The same things were measured in two ways. Each way mixes the same 10 hidden numbers, adds some noise and spreads widely along 5 directions of its own, which tell nothing about the thing.
Some things both ways: the first way, then the second way.
[-1.06  1.40  2.52 -2.90 -0.50 -0.28 -2.10 -2.64 -1.05 -1.48 -1.48 -2.14
  1.40 -0.99 -0.17 -2.94 -0.17 -0.77 -0.52  1.00  0.81  3.10 -2.16 -1.18
 -1.32]
[-1.98 -1.03 -2.32 -1.65  0.79 -1.00 -1.37  0.69  3.24 -0.75 -4.13 -0.51
 -0.97 -0.27  1.18 -0.90 -2.48 -0.01  0.71 -0.07 -1.73 -0.46 -2.11  3.09
  1.82]

[ 0.79  0.96 -1.85  0.74 -1.60 -3.52 -0.19 -2.03 -1.92  1.54 -1.60  0.65
 -0.24  3.55 -3.10 -0.91 -2.92 -2.32  3.66  1.69  1.82  0.04  1.35 -2.30
 -1.30]
[ 0.18  0.29  0.46  0.21 -0.53 -0.26  0.27 -2.39 -0.86  0.69 -1.40 -0.67
  0.29  1.09 -2.05 -3.13  0.14 -0.63  1.05  0.44 -1.75  1.24 -1.12  1.40
  2.17]

[-0.26 -1.98 -0.71 -2.74  0.80  0.46 -0.77 -1.21  0.22  0.36 -0.80 -2.88
 -1.93 -0.31  0.40 -1.56  1.35  1.57 -1.33  0.21  2.67  1.57 -1.67 -1.84
 -1.11]
[ 1.27  2.00  3.01 -2.16 -1.71  3.53 -1.57 -0.98  2.06  0.32 -1.16 -0.67
 -1.41 -0.85  0.58 -3.14 -0.77 -0.94  0.03 -4.51 -0.43  2.87  0.10 -0.76
 -2.35]

[-1.62  1.38 -0.75  0.19  0.89 -0.21 -0.48  1.02 -1.14  2.50 -2.77 -0.56
 -1.65  2.31  0.05 -2.02  0.38  1.78  0.16 -0.80  3.62  2.05 -1.05 -0.52
 -1.08]
[ 0.27  1.53 -2.22  0.17  1.24 -0.83  2.28 -0.27  2.15 -0.42 -0.38 -0.15
  1.76 -2.49 -1.33  0.27  1.16 -2.93  1.89 -1.29 -2.40 -1.16 -2.10 -4.23
  2.58]

[-0.10  1.11  2.21 -0.85 -2.16  0.20 -0.71 -2.32 -0.72 -1.14 -3.47 -2.47
  0.92 -0.58 -1.53 -1.13  2.21 -0.71 -2.07  1.99  2.85  3.19  0.53 -1.66
  0.77]
[-1.15 -0.97 -0.86 -0.46  0.52  2.18 -1.79 -1.57  0.63  0.39 -3.03 -0.92
 -1.17  0.64 -0.26 -1.72 -0.87 -1.41  2.88  0.62  1.04  1.57  0.29  2.43
 -0.27]

[-1.68 -0.69  0.60 -1.61  0.84 -1.23  0.44 -0.91 -0.51  0.62 -5.38 -3.00
 -1.02  1.58  0.05 -3.60 -0.29  2.05 -0.47  0.14  3.00  4.32 -2.42 -1.96
 -2.09]
[-0.37  0.74 -1.69 -0.57  0.69 -0.56  0.46  2.34  3.90 -0.54 -1.33 -0.47
  0.89 -2.94  1.40  1.01 -1.16 -0.26  0.08 -2.49 -0.30 -0.90 -0.97 -0.05
  0.00]

[-0.28  2.85  2.58  0.12 -1.43  1.50 -3.35 -0.33 -1.01 -0.42  1.42  3.13
 -2.91  0.68  0.11  3.01  2.98 -2.34 -0.71  0.34  2.76 -0.73  0.20  0.44
  1.30]
[ 1.65 -0.44 -2.87  0.02  1.66 -1.68  1.49 -0.31  3.05  3.80 -1.94  0.29
  1.11  0.28  3.04  1.54 -0.89  1.68  1.58  1.85  3.77  0.33 -2.04  3.80
  0.01]

[-0.67  2.06  3.83 -1.47 -1.31  1.39 -2.02  1.05  0.53 -0.79  1.92 -1.11
 -1.63 -1.62 -0.38 -1.50  3.76 -2.26 -1.16  1.86  4.31  1.27  0.66 -2.82
  0.04]
[ 0.48 -0.63 -0.65  0.56 -0.75 -0.32  0.25 -4.02 -1.82  0.70  1.17 -0.43
  0.69  1.89 -2.55 -4.14  1.08 -1.30  1.25 -0.79 -1.77  0.30 -2.06 -0.53
  0.67]

[ 1.68 -2.07 -1.30 -1.01 -1.43  2.48 -0.46 -2.08 -1.96 -0.61  1.28 -1.47
  0.38 -2.33  0.72  2.70  3.97  2.43 -4.03  2.13  3.32 -0.15  4.42 -0.48
  1.47]
[ 2.33 -0.52  1.37  2.61 -2.44 -5.29  2.29 -1.71 -2.90  0.01  1.58 -0.24
  1.85 -0.40 -3.03 -1.08  1.84  2.44 -0.92  1.75  0.72  2.32  2.65 -1.21
  1.65]

[ 0.98 -1.14 -2.40 -1.53  1.74 -3.65  0.66 -0.58 -1.29 -0.42  1.55 -1.42
 -3.77  1.00 -1.64 -3.34  1.01  1.95  0.71 -0.93  1.43 -1.16  1.01 -0.25
 -1.55]
[ 0.35  1.74  1.78 -0.50 -0.72  0.15 -0.08  0.77  0.44  2.06  0.23 -0.22
 -0.27 -0.16 -0.15 -2.34  0.24  1.52 -1.07 -1.90 -1.15 -0.50 -2.55 -0.69
  1.72]

[-1.61  2.09 -0.40 -3.27  1.41  0.97 -2.08  0.45 -1.33 -0.29  2.82  3.52
 -1.24 -2.38  3.52 -1.06  1.96  1.50  0.00 -1.45 -0.45  1.21 -0.46  2.50
 -0.37]
[-0.78  2.12 -2.77 -1.68  1.13 -0.10  0.64  3.79  4.56  0.35 -1.05  0.15
  0.57 -1.16  2.59  3.41 -1.10  2.00  0.86  1.56 -0.54 -1.59 -1.11  1.03
  2.37]

[-0.28  1.31  2.04 -2.23 -0.23 -0.28 -3.79  0.29  1.87 -1.00  0.53 -1.87
 -3.88 -3.08  0.34 -3.01  4.41  0.66 -2.88  0.23  1.42  0.09 -0.48  0.46
  1.14]
[ 0.13 -2.10 -3.88  0.34 -0.15 -1.55  0.92 -1.07  0.94  1.68 -2.71 -2.48
  0.83 -1.74 -0.37 -2.25 -2.43 -1.36  2.11 -1.89 -0.89 -0.35 -4.57 -2.05
  1.52]

[-0.68  0.63 -0.71 -2.42 -1.23  3.74  0.00  2.26  0.19  1.77  4.69  2.34
  1.23 -0.58  1.08  0.24  4.50 -2.14  0.42  1.50  0.00  0.98 -0.95 -1.32
 -0.56]
[-0.06  2.68 -1.98 -2.48  1.48  5.19 -0.26  0.88  2.49  1.38 -0.02 -0.27
  2.44 -0.47  1.74  1.01  1.30  2.57 -1.03  1.56 -0.57  1.43  0.24  3.48
  1.98]

[-0.70  0.52 -0.05 -0.06 -1.06 -0.43 -1.13 -0.83 -1.64  0.81 -2.87 -1.17
  1.66  0.19 -1.34 -1.76  1.50  0.72 -0.52  0.80  1.63  2.08  0.80  0.13
  0.56]
[-1.35 -0.29 -4.88 -1.49  2.82  1.35  1.30 -0.22  2.12 -0.57 -3.02 -0.63
  0.60 -1.50 -0.24  1.70 -0.09 -0.69  4.13  3.07 -2.49 -1.14 -2.40 -0.47
  4.47]

[-0.88  1.02  4.42 -2.11 -2.50 -2.43 -0.60  1.20 -1.95 -2.88  3.11 -0.69
 -1.53  0.59  2.52 -4.06  2.91 -2.21  1.17  1.90  5.18  1.03  0.32 -4.20
 -3.19]
[ 0.31 -0.02 -1.77  1.09  0.83 -1.25  0.29 -0.24  1.79  1.50 -0.36 -0.49
  2.62 -0.46  0.83 -0.35 -0.06  0.19 -1.11 -1.10  1.14  0.33 -0.15  2.62
  0.67]

[-0.32  0.84  1.98  0.59 -3.72  0.89 -1.86 -4.24 -0.92  1.13 -7.22 -1.48
  1.49  0.34 -0.29  1.24  0.97 -0.04 -2.42  1.78  7.47  5.13 -0.40 -2.72
  1.33]
[ 0.74 -1.17  0.11  1.01 -1.21 -1.19  0.21 -0.30 -0.32  0.38 -0.31 -0.74
 -2.47 -0.18 -0.62  0.36 -0.03 -0.03  3.65  0.76  3.11  0.99  1.44 -0.90
 -1.73]

[ 1.31 -0.48 -2.69  0.60 -2.63  0.13 -1.59 -3.16 -3.36  1.96 -0.09 -1.29
  2.99  1.76 -1.07  1.14  1.53  1.02 -0.94  0.85  3.58 -0.30  1.16 -0.43
  0.20]
[-0.98  0.68  0.87  1.06 -0.89 -2.33 -0.08  2.57 -1.76 -0.23  1.47 -0.60
 -0.75 -0.90 -1.73 -0.45  1.03  2.69 -0.72  0.87 -1.71 -1.52  0.10 -2.56
  4.59]

[-1.03  0.53  0.98  0.67  1.43 -1.27  0.16  2.55 -2.32 -0.53  0.25  1.16
 -3.29  2.85 -1.50 -0.16 -0.13 -0.78  1.80  1.07 -0.28 -0.99  3.00  0.06
 -1.13]
[ 0.17  2.10 -1.62 -1.13  2.54  1.88  1.02 -2.50  2.72  0.30 -0.21  0.87
  2.25  1.88  1.33  0.55  0.93 -0.75  1.29  1.11 -2.02 -0.69 -0.55  3.66
 -0.43]

[ 0.60  0.11  0.70  0.18 -3.51  1.97 -2.57  0.39  0.79  2.13  1.01 -0.05
 -0.74  0.69  1.23  1.25  4.14 -0.22 -2.91  2.76  3.12  0.50 -0.06 -1.39
  0.01]
[ 2.14 -0.02  3.05  1.87 -1.79  0.15 -0.20 -1.67 -4.38  0.15  2.45 -0.30
  0.42  0.85 -1.53 -2.94  1.88  1.07 -2.44 -1.36  1.53  1.23  1.75 -2.79
 -3.76]

[-0.66 -2.54  2.85  0.37 -1.87  1.68  0.33 -2.04 -1.86  0.29 -5.77 -4.35
  2.43  2.34 -1.94  0.63  2.08  0.82 -3.68  2.95  3.39  4.42 -0.69 -2.34
 -0.74]
[-0.25  0.28  0.99 -0.30  1.13  1.17 -1.78 -0.13  1.01 -0.70 -1.24  0.14
 -0.27  0.42  1.23 -0.13  0.03 -0.08 -0.79 -0.53  0.97  0.23  1.24  0.92
 -1.73]

[ 0.08  2.35  0.26 -0.99 -1.08 -2.18 -1.58 -0.05 -0.52 -0.56  0.01  3.95
 -2.03 -1.74  1.16 -1.31  1.05  0.52 -0.06  1.02 -1.01  1.14  2.69  2.35
  0.25]
[-1.41  0.51 -0.48  1.48 -0.91 -0.93 -1.15  2.83 -1.34  0.97  0.85 -0.46
 -0.50  2.63  0.58  0.46 -0.88  1.95  0.30  1.95 -0.17 -2.86 -0.18  0.93
 -0.55]

[ 0.90 -0.33 -1.60 -1.02 -1.10 -2.37 -1.61 -2.62 -1.17  0.80 -0.63 -0.33
  1.66 -1.47 -1.78 -2.47 -0.01  1.25 -0.21  1.33 -0.19  1.53  2.00  0.95
 -0.14]
[-0.71  1.82  2.48 -0.84  0.09  2.05 -1.27 -0.40  1.01  0.18 -4.15 -2.03
 -1.58  0.28 -0.06 -2.01 -2.56 -0.89  2.23 -0.66 -3.10  1.09 -0.10  0.19
  1.32]

[ 1.48  2.48  0.66 -0.29 -2.37  0.72  0.14 -1.21 -0.97  0.14  1.13  0.07
 -0.91  0.55  0.42 -0.32  4.40  1.39 -3.95  1.41  2.97  1.15  0.92 -0.01
 -0.31]
[ 0.20 -0.31  0.07  1.81  0.46 -1.05  0.62  2.45 -1.47  1.00  0.62  0.91
  0.97 -0.08 -0.17  0.80  1.23  2.60 -1.65  2.05  2.96 -1.40  0.40  0.64
 -0.80]

[-1.50 -1.13  0.15 -0.92  0.83  1.10  0.34  2.23 -3.51 -1.60  1.53 -0.75
 -1.91  1.88  1.86 -0.06  4.18  0.84 -0.14 -0.42  2.52 -1.31  1.13 -0.57
 -0.69]
[-1.13  2.40 -1.22  0.29  0.52  0.70 -1.82  2.70  2.35  1.12  3.39 -0.22
  1.87 -0.82  1.23  1.37  1.72  1.02 -2.11 -1.78  1.28 -0.65  1.63  0.60
  2.28]

[-0.80 -3.79  0.92 -3.01  0.80  0.50  0.16 -0.42 -0.25 -2.00 -2.03 -3.76
 -1.54 -0.31  0.59 -1.61  2.44  1.74 -2.47  1.63 -0.70  1.90 -1.07 -1.19
 -1.33]
[-0.16  0.09  0.85 -1.80 -0.62  3.30 -3.17 -0.31  0.86 -0.80 -0.90  0.06
 -0.61  0.73  1.44 -2.68 -0.72  0.50 -2.27 -2.43  0.81  1.47  0.11  1.21
 -2.97]

Other things, the second way, with their names:
<292>: [-0.17  0.25  0.58  0.35  0.72  1.33 -0.44  1.41 -0.99 -0.29 -0.15 -0.96
 -0.79 -0.61 -0.16 -0.44  0.23  0.52 -0.07 -0.46 -0.35 -1.29 -0.79 -2.33
 -0.80]
<263>: [ 0.96  1.58 -1.43  0.89  1.62 -0.49  1.71 -0.29  0.70  0.50  0.75  0.91
  1.85 -1.12 -1.22  1.96  2.90 -0.40  1.26  2.04  0.33 -0.13  0.77 -1.38
  2.54]
<14>: [ 0.56 -0.87 -0.63  0.09  0.49  0.10 -0.08 -1.86  0.60  1.58 -1.85 -0.12
  0.48 -0.32 -0.52 -1.15  0.67  0.00  1.26  0.53  2.75  2.14 -0.02  2.12
  1.20]
<295>: [-0.09  1.34  3.60  1.04 -1.24 -0.25 -2.54  0.60 -1.97  0.93  1.93 -0.48
 -1.94  1.09 -0.14 -2.51  0.30  0.63 -1.79 -3.12 -0.74 -1.00  0.21 -3.31
  0.00]
<372>: [ 1.00 -2.14 -2.41 -0.51 -1.42  1.49  1.22 -0.58 -1.03  0.83  0.05 -1.65
 -1.51 -1.59 -0.15 -1.00 -0.25  1.16  3.00 -0.17  2.72  1.28 -0.90 -1.34
 -2.60]
<153>: [ 1.46  3.19  4.21 -1.17  2.12  4.54 -0.58 -2.39  2.48 -0.45 -2.14  1.15
 -0.96  1.18  1.39  0.08  0.98 -2.26  1.45 -0.59  0.53  2.00  3.05  2.57
 -3.79]
<202>: [-0.77 -0.08 -0.57 -1.77 -1.45 -0.10 -0.62  3.61  0.16 -0.59  1.48  1.09
 -1.28  0.33  0.96 -0.46  0.17  4.66 -2.69  0.50 -0.27 -2.20 -2.16  0.52
 -0.20]
<243>: [-0.34  0.68 -0.43  0.20  1.33  1.19 -0.86  1.39  0.00 -1.22 -0.14  0.10
  2.47 -0.16  0.30  0.02  0.49  0.43 -3.15 -0.07 -0.81 -0.93  0.33 -0.27
 -1.10]
<9>: [-0.10  0.03  0.93  1.40 -3.57 -3.42 -1.09  1.26  0.90  0.86  2.29  0.19
  0.62  1.11  0.12 -2.35 -0.36  1.15 -2.05 -3.53  1.19  0.17  0.50  2.25
 -1.84]
<88>: [ 0.12  2.30  0.67 -0.94 -0.49  0.29 -0.19  2.20  0.17  1.93  2.33  0.65
 -0.73  1.79  1.30  0.32  1.02  4.17 -1.31  1.49 -0.07 -1.58 -1.02  1.03
  1.51]
<392>: [-0.37  3.32  1.43 -2.04  0.61  5.24 -0.58  0.02  0.92  1.18  1.67 -0.27
 -2.33  0.64  1.02  0.32  1.66  0.34  3.03 -0.47 -1.28 -0.47  0.33 -0.03
  0.44]
<134>: [-1.71 -1.84 -2.95 -0.57  0.96  1.78 -0.34 -1.10 -2.21 -0.52  0.54 -1.36
 -1.92  0.17 -1.39 -2.26  0.22 -1.20  2.43 -0.71 -2.88 -3.59 -4.30 -3.40
  0.95]
<317>: [-1.91  0.17 -0.62 -1.48 -1.03  2.86 -2.71  0.87 -1.06 -2.05  2.71 -0.14
 -1.90  2.27  1.27 -0.43  0.23  1.38 -0.21 -0.30 -1.41 -1.72  1.51  0.00
 -3.23]
<307>: [ 2.14  2.43  2.19  1.95 -1.49 -2.57 -0.24  0.51  0.67  0.85  2.81  1.08
  1.15  0.88  0.30  0.68  2.22  0.47 -1.14 -1.19  2.11  0.73  2.83 -1.56
 -1.21]
<321>: [ 0.34 -1.00 -1.87  1.84 -2.14 -2.99  0.59 -0.31 -1.33 -0.68  0.18 -1.39
  2.48 -1.11 -2.78 -1.68  0.33  0.35 -0.43  0.23 -0.79  1.26  0.47 -2.07
  2.22]
<379>: [ 0.57  0.28  1.03  1.34  0.38  0.68 -0.43  1.38 -0.08  1.20  0.30 -0.20
 -1.05 -0.59  0.87  0.79  0.51 -0.07  1.09 -1.15  3.01 -0.64  0.82 -1.59
 -2.32]
<27>: [ 0.40 -0.56 -1.70  1.03  0.81 -1.25  1.32 -2.84  0.26  0.66 -1.52 -0.39
  2.12  0.06 -2.22 -2.18  0.64 -1.91  1.56  0.48 -0.97  0.95 -1.40  1.50
  2.32]
<232>: [ 1.86  0.22 -1.39  1.58  1.20 -3.47  3.62 -1.28  0.68 -1.25  2.45  1.22
  3.63 -2.79 -0.43  1.81  3.00 -0.17 -1.36 -1.00  1.10  0.34  1.78 -0.93
 -0.48]
<92>: [ 0.61 -0.09  2.50  0.67 -2.80 -0.93 -1.82 -0.66 -2.10  0.74  1.36 -1.44
 -1.20 -0.32 -1.39 -3.95 -0.05  1.19 -1.96 -3.60  0.45  1.50  0.70 -2.19
  0.49]
<238>: [ 0.63  0.88  0.77 -0.91  1.51  3.32 -1.76 -1.46 -1.49  0.79  0.77  1.29
  0.09  2.83  0.71 -1.76  2.06  1.34 -1.49  1.40  0.07 -0.86 -1.02  0.02
 -0.78]
<235>: [-1.14 -0.01 -1.82 -0.58 -1.24  2.67 -1.04  1.50  0.36 -0.29  4.25 -0.60
 -0.15 -0.61  1.39  0.61  1.75  2.25 -0.77 -1.56  1.83  0.16  2.46  1.45
 -2.11]
<259>: [-0.34 -0.32 -0.04 -0.60  0.15 -0.17  0.19 -0.81 -0.50 -0.53 -2.03 -0.34
 -0.72  0.27 -1.43 -1.82 -0.15  0.03  1.25  1.11 -2.15 -0.26 -1.70 -0.82
  1.78]
<64>: [-0.74  0.97 -0.60 -0.81  0.60  1.34 -0.87  2.23  1.80  1.06 -0.07 -0.39
 -1.44 -1.08  0.59 -0.52 -0.10 -0.43  1.26 -2.04  0.00 -1.70 -2.59 -1.74
  0.57]
<13>: [-0.05 -0.70  1.68  2.90 -4.36 -4.81 -0.75  0.96 -2.45  0.49  3.90 -2.58
 -1.70 -1.34 -1.53 -2.50 -0.16  0.12 -0.43 -5.50  0.46 -0.13  1.32 -5.73
  0.07]
<87>: [-0.83  0.06 -1.87  0.68  2.93 -1.17 -0.45  0.55  0.59  0.39 -2.95  0.32
  2.11 -0.68 -0.52  0.04  0.26 -0.81 -0.79  1.41 -1.08 -1.96 -2.40 -1.49
  4.01]
<65>: [-0.62  0.96 -1.46 -0.53  0.75  0.28  0.59  0.53 -0.03 -0.04  0.06 -0.54
  0.86  0.03 -0.26  0.16  0.33  1.50  0.11  1.39 -2.26 -1.18 -1.18 -0.27
  2.59]
<402>: [-0.87  0.53 -0.24  0.49 -1.11  0.31  0.11  1.06  0.94  0.69 -1.24 -0.54
  1.05  1.92  0.17 -1.60 -1.80  0.39 -0.18  0.64 -1.76 -0.52 -1.29  3.73
 -1.97]
<337>: [ 1.45  0.82  6.38  1.26 -0.57 -2.65 -1.69  0.77  0.36  2.71 -4.39 -0.01
 -1.41  0.57  0.95 -2.89 -2.30  1.26 -2.86 -2.59  2.45  0.94 -0.78  0.41
 -0.14]
<35>: [-0.82  1.41 -0.95  0.19 -1.77 -2.90  0.12  3.22  1.36 -0.01  3.76  0.56
  0.95  0.89  1.45  1.50  0.26  3.19 -2.12 -0.33 -1.37 -2.32  0.36  1.49
  0.31]
<6>: [-1.61  0.89 -0.40 -0.65  1.28  2.02 -2.56  1.30  1.80  2.23 -0.62 -1.43
  0.65  0.69  2.31 -0.89 -1.21  0.74 -1.66 -1.69  0.47 -0.64 -0.69  2.98
  0.95]
<410>: [-0.56  4.03  3.28  0.49 -3.94  1.11 -1.92  0.09 -0.05  2.24  4.52 -1.65
 -1.98  3.83  0.36 -2.07  0.06  0.62  1.93 -2.32 -2.02  0.34  2.22  1.18
 -0.24]
<220>: [ 0.18  2.28  1.99  0.37  0.45  0.53 -0.91  1.27  2.26  0.05  0.29  0.45
 -0.88  0.26  1.58  1.76  0.67 -0.02  1.02 -0.57  1.03  0.20  3.14  0.86
 -1.11]

Some of these things the first way, each followed by its name:
[ 0.45 -0.91  0.84 -0.86 -2.09 -2.67 -0.44 -2.72 -1.89  0.03 -2.07 -2.17
  1.49  0.96 -1.45 -2.75  0.03 -0.06  0.13  1.96  3.39  2.76  0.39 -2.41
 -1.75] | <259>
[ 0.41  2.53 -0.18  0.64 -0.11 -0.65  0.12 -0.24 -1.44  0.17 -0.48 -0.56
 -1.95  2.16 -2.35 -0.71  0.44 -0.95  0.22  1.01  1.97 -0.40  1.57 -1.20
 -0.28] | <27>
[ 0.55  1.73  0.36 -0.21  0.78 -0.17 -2.23  0.63 -4.10 -2.01  5.39  0.57
 -3.00  0.71  2.12  0.60  2.96  2.36 -2.23 -0.25  0.92 -3.72  3.30  2.64
 -0.99] | <153>
[ 0.89 -0.31  1.44 -0.50 -4.80 -1.47 -4.27 -2.57  0.18 -0.42 -1.38 -1.86
 -2.27  0.27  2.43 -0.39  3.06 -0.41 -1.73  1.90  7.02 -0.09 -0.36 -3.26
 -0.15] | <372>
[-1.39  1.59 -0.76  0.23  0.31  0.04 -1.91 -0.38 -3.12  0.74 -1.68  2.46
 -0.79  1.60  1.62  1.02 -0.21  1.32  0.58 -0.64  1.06  0.47  0.99  1.99
 -0.09] | <220>
[-1.86  0.55  1.69 -1.72  0.74  2.02  0.98  3.19  1.42  1.57 -1.18  1.57
 -0.10 -1.47 -1.60 -2.14  4.35 -0.42 -1.04  0.90 -1.64  4.25 -0.68  0.88
  0.60] | <238>
[-0.40  2.38 -0.70  1.33 -2.53  0.11 -3.61 -0.25 -2.29  3.05  0.97  2.24
  0.75  2.75 -0.33  1.25  1.08 -1.98  2.19 -0.07  4.78 -0.86 -0.31 -0.79
  0.16] | <392>
[ 0.33 -1.21 -2.38 -1.67  2.32 -0.77  0.51  0.38 -1.79 -0.81  2.30  1.66
 -3.17 -1.14 -0.43 -0.24  2.75  1.90  0.13 -1.11 -0.77 -1.30  2.95  2.34
  0.57] | <88>
[-1.51  2.06  2.50 -1.59 -1.41 -2.04  0.23  1.03 -1.38  0.26 -0.05  0.71
  1.99  0.40  0.04 -5.33  2.53 -0.31  0.60  0.71  1.30  4.10 -1.11 -0.51
 -2.22] | <87>
[-2.17  1.15 -0.97  0.24 -1.47 -1.18 -4.67 -0.69  0.48  3.19 -5.63  0.87
 -1.23  0.58  1.23 -1.24 -0.89  0.05  2.16 -0.56  4.06  2.05 -1.66 -0.59
  1.17] | <13>
[-1.75 -2.95  2.31 -0.03 -2.23  1.61 -2.54 -0.67 -0.88  0.73 -5.42 -2.03
  1.34  1.52  0.31  1.48  0.90 -0.30 -1.49  3.08  1.40  2.78 -0.52 -1.48
  0.04] | <317>
[-0.25  0.80  0.29 -0.95  1.33  2.96 -0.20 -1.59  0.14  0.24 -2.72 -1.49
 -3.49  1.66 -1.20  2.73 -0.30 -0.21 -2.11  0.85  1.95  1.23 -1.19 -1.69
  0.14] | <9>
[-0.89  2.47  1.24 -1.93  0.55  3.68  1.21 -0.33  1.17  0.29 -3.49 -1.36
  0.29 -2.52 -2.37 -1.14  4.26  0.00 -3.17  0.23  2.25  5.11 -0.77 -0.92
  2.21] | <14>
[-2.53  1.28 -0.48  0.24  3.29  2.93  1.64  3.40  0.17  2.33 -4.89 -1.34
 -3.13  1.71 -0.64 -0.74  1.43  2.67 -1.88 -0.49  1.37  3.10 -0.24  0.11
  0.23] | <232>
[-0.10 -0.15 -0.76 -0.28  0.00  0.99 -0.74  1.61 -0.76  1.01  0.54 -0.03
 -1.59  2.04  0.88  0.07  2.27  1.91 -2.32  1.54 -2.57 -0.42  0.14  1.83
 -1.22] | <243>
[-0.87 -0.26 -0.53 -2.49  2.66  0.25 -0.98  1.29 -1.57 -1.81  2.43  1.26
 -4.20 -1.54  2.59 -0.38  1.39  2.18 -0.47 -0.36 -0.81 -1.00  2.22  1.69
 -0.54] | <35>
